The first 8 rows are patterns. Each new row is the sum of 2 different patterns, raised or lowered, with some noise. Before adding, each is slid sideways (what falls off one end comes back at the other), maybe read backwards, and multiplied by a number that may be negative. Names go in the order of the patterns.
Known rows, each followed by the names of its patterns:
[  9  11  12  -4   4   4  -4  -3  10   1  19   1  -6  -5 -12  25  -9   3
 -23   3  -5  -7   9 -12  11   8  14  -6   4  27  -4   1  19   0  -2   2
  -2  20   5   0  -9  27   0]
Q797
[ 19  -1   6   8 -10   8 -12  -1 -28   3   6   9  -1  -8   2   0  15   4
   6  -4  -6  14 -23   3   0  12   8  10   1 -20   1  -6 -11  -7  -7  -6
  -4  11   9   0  -6 -10  -4]
Q24
[ -6  -5   0   2   2   6  -7   2   3  22  16  -3  -9  -6   1  -8  -6  -6
   1  -1 -10 -10   0  -5   3 -28  -2  -4   5  -1   1  14  -4  -8   1 -14
   1   0   3   8  -1 -28  -1]
Q89
[ -9  -3  13   6  -1   5 -20   3   9  10  26  24  28  11   1   0  -9  11
  -8   1  -1   9  -4  18  17   1   1  -6  -6  10 -10   8  -7  -5  10  10
  -3  -3  -6   4  12  -1  -9]
Q363
[ -8  -1  17   1   7 -21  28  -1  12   2   0 -11  16   1  -1   3  -1   3
  21  17 -11 -17  -1  28 -21   2  -5  19  10   7   8   7  -2 -15   0  -3
   1  -1   3   8  18   4   7]
Q200
[ -1   2   1  14  -4  20   4   1  -2  10   8 -16  12  -5   5  -2 -14   1
  -1   3  17 -13   1   1  -6  -1  12  28   2   3   1 -24   2  -1 -18   1
  -6  -9  19   0  -5  28  -4]
Q631
[  4  25   0  28  -3   2  -3  -8   2  -9  -6   0  -8  -5   4   6   3 -11
  20   0  13   8 -11   5  23   9 -15  21  21  -6  15  12   0   2  -1   4
  -5   8   2 -25   1 -14   1]
Q140
[  6  -2   0  -3  -4   5  -1  -6   4  15 -10  -2   3 -12   2   7   9  -8
 -12 -11  22   4  18   1  -3  21 -12 -24  -6   0   1  12  -6  -3  -4  -1
   2  28   0   1  -5   2   6]
Q192

New rows, each followed by the names of its patterns:
[ 15   1  -3  -2   7   6   9  11   0   5   1  -6 -13   4 -20   5   9  11
  14   4  11  -6  14   5   2   5   4  11   9  -4   0  -3   4  12   1 -22
   0   2  -1 -11  12   2  -2]
Q24 Q140
[ -1  -5  -6  -5 -11  -3   3   4  -3   2  -9  -4   8  -3  -2 -18  -1  -3
   7   8  -6   3  -6  -1  -9 -14  -8  -1  -1 -14  -7  -7 -12  10  -2   2
  -4  -6  -7  -3   2 -23   0]
Q797 Q24
[ -8  -3 -18  -2 -19 -17  -9  -9 -15 -23 -19 -25 -12 -13 -12 -16 -16  -8
  -4 -23  -1 -11 -15 -18 -18 -32 -16  -9 -16  -2 -16 -15 -16  -6  -4 -16
  -3  -3 -23 -12   1 -11 -25]
Q140 Q192
[ 9 10 18 18 10 15  6 15 17 29 29 30 14 14 15 15 19  9 15 14 10 15 19 18
 20 19 23 15 23 14 12 22 30 17  4 23 38 15 30 21 14 25 10]
Q140 Q192
[  7  -5  -6  -7  -2  -9   2   4 -14   1 -13  -7  -1  26   0  19   2  -6
   0 -12  -1 -22  -4   1  -2  -7  -4   3   1  -1  13   3   3  -1  -1 -11
  14   5  -6  17  18  -4  -2]
Q24 Q140
[ 14  -3   1   1   1  24  -4  -4  -1   0   2 -14 -17   1   1   0   3   4
  -3   6  11  -8   3   8 -12   2   3  28  -7 -10 -13  20   2   4   3   2
  17  -3 -23  -4  -2  -8  11]
Q89 Q192
[ 12   3  -2   7   9   4  13  10  35  10   8   6  12  11   0  12  13  25
   1  10  20  22   2 -11  -4   7   7  14   5   0  13  10  10   8  11  13
  23   2   7   0   8  21   7]
Q89 Q200
[  7 -21   2  -9  29  -6  -1  -6  -8   1 -25  -7  -9  -3   2 -24  -4 -10
 -22  -5  15  -7   0 -14  -6  -6   0 -28  -1 -12 -15 -31 -16  -7  -1   1
  -6  -7  -3 -14  -9  -3   6]
Q797 Q89
[ 4 17 32 34 14 36 12 30 17 11  9 27 14 22 18 21 17 24 22  4 31 23 25 35
 10 15 29 13 23 25 34 -7 28 24 10 25  5 27 18 33 13  1 36]
Q797 Q140
[-19 -31 -25 -22 -17 -17 -11  -8   5  -4  -1 -10   7  -4  -9  -5  -7 -15
   2  -4   1  -1 -23 -12  -5  -9  -7   0  10  -7   0  -8   1  -8 -18  -6
  -8  -3  -3  -4  -9   6  -5]
Q89 Q363
[ -4  -6  -9 -11  22  -8 -10   8 -13 -13  -1 -38  -7  -6 -25  -4  -1   7
  17   1  -5 -17  -3  -2 -12  17  -1 -22  -4 -20  -7   0  -6   8 -14   0
   6  -5  10   9  13 -15   4]
Q89 Q631
[  3   0  13  24  17  13 -21   9   3  -2  29   7   8  -3 -17 -22 -21   3
  10   7  -4  -4   6  11   2   4  13 -10   3   2  -4   8  14   3  25  -5
   8   7  -6 -10   6   9  -2]
Q24 Q363
[-10  -4  -7 -13   0  -8  18  17  -8  15  -5  -8 -11   7  -7   3  -3   2
  19  15  16   3   8  -9 -18   5   1   8   9  -3 -19  -8  -5   8   5  -5
   1  -5   8   3  -9  -4   7]
Q24 Q363
[33 27 37 20 22 22 41 29 36 35 25 17 23 25 35 27 20  4 18 33 26 36 20 35
 35 30 26 18 24 36 22 30 23 52 20 37 23 25 18 -1 18 16 23]
Q89 Q363
[-11  -1   3  -4  -8   8 -11   1  -2 -17  -1 -10  -6  -8   0  18 -10  11
   0  -9   3   0   6   5  -9   5  -2   8   9  -8  -5   9  17  -6  16  -3
   7   3  -1  17 -13  -9  15]
Q363 Q631
[-12 -23 -13  -8  -4 -12 -30 -20  -2  -5 -25 -19  -4  -9  -8 -20 -18 -24
 -10 -10 -38 -10 -17 -20 -17   1 -28 -11 -25  -8 -17 -14 -27 -13  -9 -17
 -20 -16 -16 -19 -13 -23 -23]
Q797 Q200
[ 9 10 12  9  9 13  6 12 13 -5  8  9 -6 12 -1 11 -8  3 10 12  3  2 16  2
 10  2  8 28 22 10  9 -4 22 10 11 13  7  0 -8 -7 10 14 26]
Q89 Q631
[  4  10   3  10  -1  20   4   3  -1   0  13  -2   1  17 -10  -4   2   5
  10   5   6   8  -4   3 -17  -3  -5  12 -11  -2  -9  -2  15   4   9  -8
   9   4   8   1   1   9  17]
Q797 Q140
[24 13 31 20 22 11 12 19 19 10 16 11 14 19 16 25 19 32 13 16 13 12  7 21
 22  8 13 10 29 19 30 23 12 34 20 -1 19 26 21 18 18 21 15]
Q140 Q192
[-17  -6  -8  -2   5 -11   5  -7   0  -4 -15 -17  -4  -6   3  -6 -18  -5
  -2  10 -12  -9 -12  -4  -7  13 -14 -10  -9 -18 -16 -21 -18 -12   2   8
  -8 -14   5  -4  -7 -12 -17]
Q363 Q200
[15  4 19 17 13 18  2  5  9 23 32 25 11 31 11 15 -1 14  8 12  9 19 17 20
 23 13 15  9  6  9  8 14 14 13  9 17 10 23 -4 16 13 12 11]
Q363 Q200
[  7  -2  -4  -4  -1   9   9  -2   6 -19  -9  -4 -18   3  13  -1   0  -4
 -18  -6  -1  -2   1 -23 -24  -7   2   2  -4   5 -10  -5  -2  -9   2  -5
   1  10  -6 -33   7  -5  -7]
Q89 Q192
[  6  -5  -3  11  38  12  14  10  13   9  25   3  -1  -4  -4  10   2  19
  -1  24   1  -1   5 -16   5  11  21  -1 -13  -7  23  32  24  15   0  33
  -8 -20   1  -7   9  25   7]
Q24 Q192
[  5   8   8   8  12  -8  -1   2  -8  -2 -11  13  15   9  -2  -3   2  18
   3   7  13  -8   6   1   4 -10   9   7  10   6  -2   2   5  14   7   7
 -12   0  10  -4   8   6   4]
Q24 Q192
[ 12 -12   8  -2  -1  31  22  11   3 -11   7 -10  12  17  -5  15  -5  26
   7  -5   6  -7  20  12   1  -7   5  16   4  23  -9  25   0   0  20  -3
  -2  20  15  -1  12  -2   8]
Q24 Q631
[ -8   0  -4  -5 -14   3  -4  -8  10  -7  -6   7   5 -19 -17  -7  18 -29
 -17 -19  17  -1  -2   7   0   3 -24 -12 -15  -1  -7  -3  -6  10  -8 -10
  -8  -4   4  -6  -1 -28  13]
Q200 Q192
[-15 -13 -11 -22 -19 -17   7   2   5   8  -3   6  -2 -11  -6   1  -6 -10
 -13   2   3  24 -25  11 -11   6   7   4 -17   4   6   6   1 -10 -13  -1
  18  18  -5 -23  17  -4  21]
Q363 Q200
[-15   2  -5  -7  -7  -3 -11 -22   3  -1  -2 -19  -2  -6  -4 -13  -2 -16
 -10  -8  -8   1   1   7  -6  -5  -8 -23 -13  -9 -19  -4  -9 -18   3  -9
   2  -5  -8 -13  -4  -7   6]
Q200 Q631
[-10 -10 -11   2 -23  -2  -1 -12  -7 -19   2  -7  -2 -10 -15 -16 -20  21
  -7  17 -27   4  -4  -1 -16 -34  -4   2  -2  -5 -12 -24   4   0  -1 -10
   5 -18   6   6  -6 -22 -12]
Q24 Q200
[-11  -1  16   2  -6   7 -10  20   7  -2   2  12  12  10  -2  15   5  20
  12   7  21 -14   5  -8  -3   9  20  10  34   6 -13  11   3   6   9  10
   0   1  10  -7  -7  32  10]
Q89 Q140
[ -8 -14 -15   1 -19  12  -5  12  -8  -7  -1  12  -7 -38  -8 -10 -16   0
   4  11  -5  -3  -7 -17   7   4 -15  -1 -22  -6   3  17   0   7 -14   3
   1 -16   5 -19  -3   3 -11]
Q363 Q140
[ 10 -19   6 -12 -19  -6   1  29  -6  -9  -5   4  -2   5  -5  -3   1   5
 -10   0   4  -5 -17 -25  -8 -12   1 -12  11  -6  -6  -4  -3  -8  31  -5
 -14 -13 -22 -15  21  -9   1]
Q89 Q192
[ 13   6  -4  -6   0   1  -3   7  -3 -17   4 -12 -12  10  15  -2  26  -3
  -5  -9  -1  10   2 -21  -3 -19  -4   3 -11  10   8  17  -1   6  -7  -6
   5  18   6 -11  -8  14  -6]
Q140 Q192
[-31 -51 -23 -33 -25 -23 -33 -19 -21 -28 -24 -24 -31 -17 -30 -19 -47 -31
 -42 -29 -17 -34 -50 -49 -23 -32 -45 -23 -30 -35 -16 -35 -36 -35 -20 -31
 -29 -15 -29 -16 -36 -23 -45]
Q140 Q192
[ 10 -20   9 -14   6 -18  -3   4   5  12 -14   1  -1 -22   3   9 -10 -26
 -11   1  -2   1  10   5  17  11   2 -27   6   6  12   7 -15  -2 -12  -3
  -4  -6  -3  -9 -10   0  -1]
Q797 Q24
[  5  -3  -8 -12 -12  10  -4  -6  -2   1 -12 -23  -2  14  20  19   2  -4
  20   3   7   7 -15  -4   3 -41   6   9   2   0  -7  -9  -8  -9  -4  17
  -2  -6  16 -12   3 -29   5]
Q89 Q631
[-52  20 -22  -5 -23  -3   7 -37  -4 -22 -30   1   2  -7  16  -5   9  20
 -12 -14 -13 -38 -33   2  -1  17 -30  10  -3   5 -21 -24   4  -2 -11   3
 -16  -6   1 -11  -5 -17  -6]
Q200 Q631
[ 44   7  24  -2  -7  17   9  17  21   0  21  13  28  26  -2  28  21  32
  31   1  10  40  33  13  39  26   6  32  23  36  16   6  11 -12   2  -6
 -15  16   4  26  10  46  16]
Q363 Q140
[ 39   2  12  -2  16  13  19   8  -1  -5   4   0  10   3  20  -1  38   5
  11  -2 -11  -7 -16  -1   4  13  34   3  16   9  -2   1   0  17   8   2
  -2  15  13  13   4   4  14]
Q89 Q363
[ 14  18   9  10   7  -1  30  11  31   0  10  25  23  -6  -1  13   5  13
  17  16  16  31  15  10   5  18 -13  38   9  13  -1   9  20  12   8   5
   2  16  21  12  17  16  34]
Q200 Q631
[ -8  -5 -11  -2  -6  15   2 -12  -8  -2 -11   2  -8 -16 -12   1  -1  -1
  -2  -3 -20  -7  -7  -1 -18  -5 -15  10  14  10  16   3   7  -2 -18   3
  -7   3   7 -10 -13 -27  -6]
Q363 Q140
[ -3 -10  19  -7   9   0  -2   5  -7   9   9  -2  -6   0  -9 -20  20  -7
   3   5  -9  10 -10  -7   6  -7   3  -2 -13  -1   5  13  10   1  -5 -21
   1  -5 -18  -1  -9  -6  16]
Q631 Q192
[ -7  11  -9   9   5  18  10  11  23  29   0   9  -9   6  -5  27   0  -8
   8  13  56   4  36   7  14  10   2  -1   4  14  16   5  -3 -20  -9  32
  29   3 -18  24  16  21 -14]
Q363 Q200
[-10   3  -2 -22  -5 -11  16  -7  -8  -8  -4   9  -1   4  -8  -6   6  -4
  -5   7   0   5  -1  21 -14 -10  -4  18  -3   6  -6  -7  20  -9 -15  12
  -1  -8  11   0   2 -14   2]
Q797 Q192
